There are 10 hidden switches. A switch that is on adds its own fixed numbers to the row, and there is some noise. The rows also spread widely along 14 directions, which tell nothing about the answers.
In the rows, zero is written as 128.
Some rows, each with its switches (1 for on, 0 for off) after it:
[114 128 123 147 129 126  92  65 101 123 152 148 134 132 146 137 143 112
 128 112 150  94 122 106 112 121 126  97  84 123 115 128 115 171  98 126
 123 156 132  99 120 133 146 125]	0 0 1 0 1 0 1 0 0 1
[158 112  86 171 138 108 137 119 116  94  77 163 142 137 119  93 123 168
 146 136 140 166  42 156 125 174 139  50 139 161 147 102 121 140 120  51
 164  94 116 151 100 138  72 115]	1 0 1 1 1 0 0 0 1 0
[144  58  74 116 150 115  85 157 172 122 122 155 126 127 129 129  91 132
 119 104 104 124 155 121 163  93 107 180 128 150 120 181 124 142 114  84
 122 129 128 128 112 106 165  76]	1 0 1 1 1 1 1 0 0 1
[137  74  98 117 140  94 139 132 156 114 112 107 100 138 115 113 105 152
 107 101 129 116 133 153 134 107 109 115 139 153 133 152 127  94 135 143
 125 117 112 166 119 138 121 116]	1 0 0 1 0 0 0 0 1 1
[131  99 105 122 141  93 123 109  95 110 130 154 124 135 107 103 122 143
 136  97 152 124 114 130 127 142 149  93 120 146 137 134 119 115 107 136
 124 128 121 145 100 142 118 105]	1 1 0 1 0 1 0 0 1 1
[101 162 122  80 122 132 128  90  99 126 171  81  98 136 120 104 129 126
 117 115 123  94 158 144 105 103 145 128 115  73 118 141 126 109  88 216
 118 174 116 114 112 135 133 148]	1 0 0 0 0 0 1 1 1 0
[134 139 112  68 133 105 122 152 119 100 187 106  70 115 119  95 123 111
 128 118  87 156 171  85 100  64 124 151 112  62 134 117 100 155  98  99
 133 154 146 102  98  83 142 107]	1 0 0 0 0 1 1 0 1 0
[134 109 101 116 157 149 148  85 131  61 112 122  68 107 135 100 120 108
  84  95  81  95 103 179 137 113 155  42  90  81 142 132 129 101 164  96
 132 136 100 144 138 142 122 110]	1 0 1 1 0 0 1 1 1 0
[115  93 106 135 126 105 142 156 167 141 123  85 134 125 104 109  80 112
 132 103  92 199 161 141 107 138 108 117 113 143 136 110  93 130  96  55
 147  95 117 134 142 102 136 118]	1 1 1 0 0 0 1 0 0 0
[123 136 142 157 140 134 134 115 141 137 112 116  99 145 144 104 136 126
 124 115 130  91 138 138 117 124 127 125 137  97 115 156 123 100 132 150
 147 120 122 141 113 118 110 122]	0 1 0 1 1 0 1 0 0 0
[ 84  80 113 127 130 111 152 120 114 115 139 154  85 166 161  73 139 138
 135 122 155 146 150 138  63 172 135  91 163 146 181 142 102 129  54  93
 106 125 170 174  96  98 102  71]	1 1 0 1 1 1 1 0 1 1
[129 127 147 121 124 182 132  97 100  96 100 138 125  97 162 120 157 135
 120 157 128 106 104 141  97 191 147  79 103 115 150 133 135 140 101  66
 162 116 151 117 119 120 106 115]	1 0 0 0 1 0 1 0 1 0
[133 131 145 163 141  83 130 117 117 142 121 169 160 163 128 116 126 126
 166  90 180 117 146 111 138 142 153 121 122 144 114 147 104 116 128 122
 143 118 157 134  96 133 146  98]	0 1 0 0 0 0 1 0 1 1
[ 87  87 129 195 146 154 136  91 112 143 104 189 100  99 139 135 125  93
 107  77 103 133 103 120  98 177 158 102 123 123 111 154 121 108 110 137
  90 140 126 110 149 124 128  83]	1 1 1 0 0 1 0 0 0 0
[126 115  77 119 130 105 128 130 115  80 129 157  89 124 102  94 112 121
 136 100 115 144 103 112 142 125 144 124 123 125 139 121 129 115 127 123
 120 138 116 138 111 126 111 105]	1 0 1 1 0 0 1 0 1 0
[ 95 104 110 119 126 147 133 139 101 105 143 154  46  72 122 109 142  92
 109  88  87 135 110  66  96 142 146 154 147  75 139 113 127  98  91 150
  99 139 137 117 114  87  99  96]	1 0 0 1 0 1 1 0 1 0
[ 92 127 104 130 110  95 149 111 130 116 157  81  73 153 105  86 107 103
 122  99 116 152 138 135 103 121 120 113 131 104 136  98 107  97  87 174
 107 131 104 156 128 113 103 140]	1 0 1 1 1 0 0 0 1 0
[104  92  71 128 130 140 124 121 128 104 118 125 115 123 113  92  94 115
 126 105  94 164 112 163 124 165 136 103 118 135 144 124 126 119  93 103
 121 128  99 141 133 114 113 106]	1 1 1 1 1 0 1 1 1 0
[115  87  83  89 152 110 163 139 113 108 128 138  91  99 103  86 100 129
 110  89  99 163 123 141  97 142 168 100 152 129 157 133 128  77  99 123
 121 119  98 155 110 129 114  91]	1 1 1 1 1 0 1 0 0 0
[114 141 109 129 112 112 121 119 103  85 135 187 116 142 118 100 125 102
 152 114 145 137 132 104 152 149 154 136  91 130 126 128 120 127 120 111
 118 146 139 124 121 121 137 103]	1 0 0 0 1 0 1 0 0 0
[ 87 124 103 116  99  79 125 148 104  89 177 184  63 158 128  89 142 109
 161 130 165 171 172  48  81 136 101 199 132 163 144 157 115 142  89 127
  96 155 176 135 115  74 121  83]	0 0 0 0 1 1 1 0 0 0
[108 135 102  69  96  92 134 116  89 105 179  76 156 146  85  72 100 124
 165 124 134 200 159 151  95 153 134  65  72 134 166  64  82 165  51  76
 148 128 117 132 117 120 132 146]	1 1 0 0 0 0 1 0 1 1
[134 117 152 167 155 109 157  88 137  95 112 147  75 150 152 100 136  97
 116  88 135  94 128 140 136 123 150  48  90  96 136 123 104 107 166  87
 136 113 144 158 122 134 126 102]	1 1 0 1 0 0 0 0 1 0
[185 193 160 137 136  92  88 136 133 176 133  72 168 163 129 126 152 192
 158 152 169  76 137  97 134  72 103 181 175  88  86 134 119 138 100 171
 193 110 145 110  52 117 108 163]	0 0 0 0 1 1 0 0 1 0
[149 121 117  88 131  92 141 133 148 100 139 107 150 148 104  97  78 115
 145 120 124 172 182 165 145 125 140 103  74 135 131 135 101 120 130  65
 159 117 126 131 130 123 175 110]	1 0 0 0 1 0 1 0 1 0
[ 83 101  94 127 140 125 125  86 123 123 172 117  87 127 129 108 114  85
 104  76  84 141 138 143  95  88 130  64  95  85 136 102  90 158  95 113
  99 164 103 120 140 122 147 112]	0 1 1 0 0 0 1 0 0 1
[154 113 107  89 151 164 129 112 117  87  92 151 122 120 162  98 144 178
 113 163 133  92 105 180 111 153 150  82 133 132 159 175 148 130 117  75
 159 125 135 147  93 137 109  98]	1 0 0 1 1 0 1 1 0 0
[125  84 108 118 131 103 106 130 145 163 159 105 148  85  96 153  88  94
 125  80 106 171 135  78 113 123 114 140 114 138 127  86 110 131  76 124
 122 107 105 111 126 111 169 125]	0 0 1 1 0 0 0 0 0 0

New rows. What belongs after each?
[ 98 136  86 170 118  75 151 124 135 149 123 121 153 188  72  78  79 123
 163  85 131 192 112 186 151 139 147  86 145 137 118  92  95  95 110 173
 116 131  82 157 131 143 115 132]	0 1 0 0 0 0 0 0 1 0
[132 134 110  59 109 149 126 135 106  74 133  65  92  72 109 116 131 137
 104 145  96 119 137 113  98 144 109 150  96 122 141 135 147 115 106 106
 164 116 107 121 136 108  99 153]	1 0 1 0 1 0 1 1 0 0
[143 129 145 140 141 142  91  87 109 134 128 110 124 107 141 140 143 133
 111 124 121  88 118 109 115 125 120 115  98  99 104 128 130 149 105 129
 151 129 125  96 116 126 121 136]	1 1 0 0 1 1 0 0 1 0
[ 94 111 129 126 132 152 122 131 153 147 157  74  52 112 142 118 124  88
 104  94  76 122 166 111  85 100  92 170 127  70 116 148 117 116 104 167
 111 139 123 125 133  80 133 121]	0 1 0 1 0 0 0 1 1 0
[122 114 109 115 130 129 114 121 114 121 146 130 114 128 119  98 117 123
 141 126 120 145 139 127 102 147 124 145 124 133 133 153 123 132  91 130
 131 135 119 123 115 104 131 105]	0 1 1 1 1 1 0 0 1 0
[120 106 104  91 125 122 145 127 127 117 125  87 121 117 105 107 113 141
 109 113 110 130 126 169 119 129 129 100 142 126 139 126 125  94 106 143
 135 119  94 150 124 135 118 133]	0 0 0 0 1 0 0 0 1 1
[106 116  96 117 129 130 129 150 104 101 138 123  25 116 144  89 158 156
 122 134 118 131 123  85  48 129  91 181 163 121 139 180 143 129  97 156
 125 147 148 137 100  84  55 106]	1 1 0 1 0 0 1 1 1 0
[120 103 103 145 121 137 139 117 115  95  86 135 127 110 109 118 116 140
 125 112 121 130 101 153 131 178 134 107 107 159 122 158 135 104 135 115
 141 121 110 130 143 141 104 121]	1 0 1 0 0 0 1 0 1 1
[160 201 125 171 128 122  99  82 116  82 117 130 114 204 151  73 150 158
 157 163 154  83 112 170 154 102 120  91  84  80 101 153 112 169 151 108
 177 152 141 121  95 121  91 142]	1 0 0 1 1 1 1 1 1 0
[119 121  81 175 121 104 167 178 180  52  66 103  27 171 110  59 112 128
 111  90  78 127 121 185 183  95  92 127 132 107 118 159 114  74 221  92
 140 112 100 197 156 107  53 120]	1 1 0 0 0 0 0 1 1 1
[124 100  99 130 136  93 115 144 138 140 146 130 110 136 117 115 106 126
 138 112 120 174 149 107  99 111 102 160 132 148 115 151 117 139 107 126
 125 136 125 122 119 103 137 102]	0 1 0 0 1 0 0 0 1 0
[143 117 146 141 150 169 123 122 155 141 101  93 107 110 153 134 140 138
  93 116  84  71 128 162 129  94 120 120 144  66 104 168 120 114 143 130
 149 127 122 120 119 118 126 121]	0 0 0 0 0 1 0 0 1 1
[121 190 122 227 102 114  85  71 142 125 115 122 155 227 107  94 103 113
 173 114 146  93 134 186 207 110 112 123  50  98  57 154  92 156 155 166
 145 162 101 101 142 137 126 167]	1 0 1 1 0 1 1 0 0 1
[167 138 110 108 155  82 136 142 114 101 132 133 108 100  90 110 113 141
 124 106 116 148 127 101 121  89 138 128 120 115 102 145 120 103 156 117
 164 126 108 113 110 122 126 116]	0 0 0 0 1 1 1 0 0 0
[100 135  82 169 104 112 122 113 149  78 122  80  90 173 113  83 106 109
 138 117 100 156 125 165 140 122  82  89  75 124 130  98 103 158 134  78
 142 132 108 144 161 110  89 148]	1 1 1 0 0 0 1 1 1 0
[ 74 110  93 203 119  84 100 101 158 151 149 136  81 202 136 111 112 102
 128  90 132 140 142 118 128  87  83 135 123 125 103 116 101 155  99 169
  81 163 123 141 140 112 120 121]	1 1 0 0 1 0 0 0 0 0
[127 116 108 128 135 117 136 150 120 100  98 183 127 127 119 103 118 125
 149 103 136 140 134 122 149 164 159 145 121 151 131 160 130  97 137  92
 132 118 140 143 117 121 129  86]	1 1 0 0 0 0 1 1 0 0
[182  63  98  67 174  77  87 101  70 116 140 201 189  98 121 153 121 177
 140 119 192 116 125  88 108 147 158 121 104 230 136 191 153 155  92 100
 139 135 141 106  76 170 180  74]	1 1 1 0 1 0 0 0 1 1
[115 150  90  98 100  95 117 120 114  90 135 126 144 189  84  67  90 135
 169 132 158 131 164 175 175 143 136 148  85 161 126 154 129 109 120 164
 131 148  96 150 123 143 131 134]	1 1 0 1 1 0 1 0 0 0
[128  93 114 124 136  77 131 116 120  96 138 122 100 142 126 104 127 132
 124 100 144 127 143 114 117 126 119  98 117 151 144 126 109 126 109  88
 133 111 138 156 116 120 116 105]	1 1 1 0 1 1 0 0 1 1
[109 106 132 156 113 109 142 154 156 142 118 134 122 153 135 103 116 115
 151 105 143 155 156 112 117 156 122 141 139 130 140 128  92 117  91  84
 133  95 160 154 109  90 123 106]	1 0 0 1 0 0 1 0 0 1
[133 156  89 146 137 108 133 154 128 126 125 129 110 147 106  90 110 142
 150 108 102 167 115 131 126 106 140 150 156  89 107 140 109 122 116 131
 142 142 120 118  99 107 101 117]	1 0 1 0 0 0 1 1 1 0
[128 144 131 132 130 116 140 114 138 114 129 117 102 184 142  74 122 130
 138 132 138 114 160 170 127 117 132 106 112 106 131 149 108 123 124 119
 140 131 128 154 109 124 119 120]	1 1 0 1 1 0 0 0 0 0
[132 160 150 117 115 162 108 116  87 121 148 114 141 104 115 113 128 110
 151 141 107 147 160 130  91 158 126 148  58 112 103 178 105 165 107  96
 163 142 121  74 134  99 144 131]	0 1 1 0 0 1 0 0 0 1
[157 180 160 128 127  90 158 136 145  69 126  75  57 151 135  89 160 130
 126 124 136  76 148 104 138  69 105 117 119  69 129 114 110 101 187 105
 183 102 152 155 106 111  85 150]	0 0 0 0 0 0 1 0 1 0
[153 133 111 116 150 107 135 129  82 105 129 156 123 108  95  95 116 140
 151 107 133 149 119 129 110 140 155 117 102 132 116 168 120 114 141 127
 158 135 111 114 102 131 124 106]	0 1 0 1 0 0 1 0 1 1
[116  83  82 108 106 142 116 184 143 134  91 134 173 129 112 107  97 155
 152 136 119 162 135 157 145 189 125 183 160 187 148 159 132 121  71  79
 135  99 115 153 115 111 117 101]	1 1 1 0 1 0 0 0 0 1
[ 88 142 109 101 100  89 131 148 111 117 180 112  68 167 112  77 138 117
 156 104 150 116 170  86 110 108 113 196 156 120 144 142 113 109  86 196
 101 145 132 163  95  98 104 125]	0 1 1 1 0 0 0 0 0 1
[130 155 146  95 130 139 137 139 107  66 135 125  74 112 145  87 151 101
 130 117 113  93 167  98 129 139 154 151 109  77 143 146 122 105 127  74
 154 114 164 136 107  87 118  98]	1 1 1 0 1 1 1 1 1 0
[121 157  99 125 117 110  78 145 153 153 166  73 140 153  99 110  97 107
 148  95  93 120 174 122 170  57 105 191 108  74  90 118  97 150 101 152
 141 145  95 105 113 104 148 149]	0 1 1 0 1 0 1 0 0 1
[119 161 116 185 126  93 135  87 111 148 127 121 181 207  95  61  85 132
 177 109 148 176 133 215 137 162 162  46  93 110 106 115  71 132  91 126
 154 135 103 130 112 135 121 135]	1 1 0 1 1 1 1 0 1 1
[106 170 129 176  92 161  99 132 162 113 119 133  92 207 176  80 147 119
 163 170 129 101 156 141 148 121  91 174 114  81 121 156 108 176 113  94
 140 145 165 132 111  78 104 122]	1 0 0 1 1 0 1 0 0 0
[106 109  97  77 138  36 170 137  85  92 202 138  63 142  94  64 109 102
 150  70 148 189 173  78  69 110 156 110 125 128 167 110  87 107  81 125
 106 137 143 156  88 106 130  89]	1 1 1 1 0 0 1 0 1 1
[119 165 143 198 132 116 105  83 139 157 130  81 121 169 141 111 142 120
 141 100 140  91 115 125 127 106 108  93 120  68 105  86  99 140 109 158
 152 121 127 132 105 115  97 160]	0 1 0 1 0 0 1 1 1 0
[144 118  84 127 145 113  97 163 149 137 135 114 116 157 140  98 115 154
 141 124 100 153 145 135 118  81 102 167 149 109 116 165 107 170  95  81
 145 138 133 126  87  92 119 103]	1 1 1 0 1 0 0 1 1 1
[117 137 140 124 123 125 153 142 118  94 111 124 102 123 117  88 133 116
 129 103 124 109 150 135 138 151 149 123 125 105 134 140 111  76 138 105
 150 103 128 153 126 107 108 112]	0 1 0 0 1 1 1 0 0 1
[110 191  85 120  69  84 137 145 146  72 167  35  68 224  81  32  98 128
 164 160 112 184 176 196 123  78  52 139  73 106 117 136  83 157 138 132
 155 154  84 154 146  87  83 180]	0 0 0 1 1 0 0 0 0 1
[141 117 111  95  94 141 109 100 118  93 108  80 188 108  81 134  96 143
 143 155 138 137 121 176 139 191 101 112  58 206 130 139 147 133 124 112
 167 112  87 118 164 154 139 161]	0 0 1 0 0 0 0 0 1 0
[131 110 118 114 130 113 127 109 101 115 126 136 160  93  89 132 104 122
 132 106 131 153 118 122 123 167 144 102  97 156 123 124 127 109 115 124
 141 123 116 110 133 136 146 116]	0 0 0 0 0 1 1 0 1 0
[126  86 106 143 121 124 102  87 101 146 114 111 162 110 103 148 114 165
 128 124 157 127  94 135  91 179 107 115 110 195 113 154 143 134  79 176
 134 126 100 113 126 151 113 145]	1 0 1 1 0 0 0 0 1 1
[149 117  82 112 155 127 117 135 142  90 110 133 110 136 120  89 103 129
 107 107  78 126 122 180 175  87 144  92 109  91 124 133 117 128 151  71
 139 135  97 141 122 128 130 103]	1 1 0 0 1 1 0 1 0 0
[135 136  94 163 137  98 130 125 131  90 123 160  89 136 107  93 105  98
 131  91 104 156 109 119 155 104 137 105  90  92 106 111 107 122 156  99
 136 134 109 126 127 115 117 116]	1 0 0 1 1 0 1 0 0 0
[111 136  71 100 119  56 144 122 118  96 159 158 130 217  99  61  93 151
 175 128 168 176 160 170 131 112 146 118 132 170 146 161 106 132 103 143
 109 169 133 153 101 146 141  96]	1 0 1 0 0 0 1 0 1 0
[117 116 113 171 142  98 132 130 149 152 122 166 118 173 145 108 126 132
 142  99 139 138 118 124 134 109 144 120 176 108 126 120 104 125 100 132
 107 134 156 147  91 121 125  91]	1 0 0 0 0 0 0 0 1 0
[ 58  96 129 236 102  89 160 131 164 168 117 132 114 153 128 119 112  73
 143  68 136 201 122  92  96 188 112 105 164 132 134  51  79  97  72 109
 105  82 155 163 144  80 102 112]	0 0 0 0 1 0 1 0 1 0
[129 161 125 161 125  69 135 131 145 124 152  97  98 187 128  88 135 137
 148 110 142 139 139 116 114  59  97  98 131  85 123  93  74 159 124  98
 155 127 143 144  96 106 100 142]	0 0 0 0 0 0 1 0 0 1
[140 118  94 134 154  94 147 118 106  82 146 181  89 138 115  77 111 104
 135  81 104 165 110 140 133 106 178  60 112  86 139 122  84 131 132  72
 120 144 126 133  99 118 133  78]	1 0 1 1 0 1 0 0 1 1
[103 121 147 144 157  92 141  70 120 169 165 125 128 144 115 130  86  89
 116  70 132 145 186 142  96 117 163 101  95 102  83 162 100  91  96 203
 102 162 122  93 135 135 191 107]	1 0 0 0 1 1 1 0 1 0
[ 96 132  89 146 126 117 118  87  88  97 134 161 105 157 122  82 142 133
 131 108 136 109  99 152 130 126 144  73 124 115 135 118 112 138 109 141
 113 162 110 143 116 137  94 115]	0 1 0 0 1 1 1 0 0 1
[100 112 100 153 132  92 146 113 118 122 147 141 111 160 116  77  97 101
 148  90 126 187 146 145  95 146 148  82 102 126 135 123  81 134  87  91
 122 130 119 139 122 109 128 102]	1 1 1 1 1 0 1 0 0 1
[150 115 115 117 163 118 126 132 134 162 121 113 152 105 106 135  99 155
 116 104 104 135 134 136 112 103 150 133 151 111 101 161 119 109 103 145
 147 129 109  99 103 134 143 115]	1 0 1 0 0 1 1 0 0 0
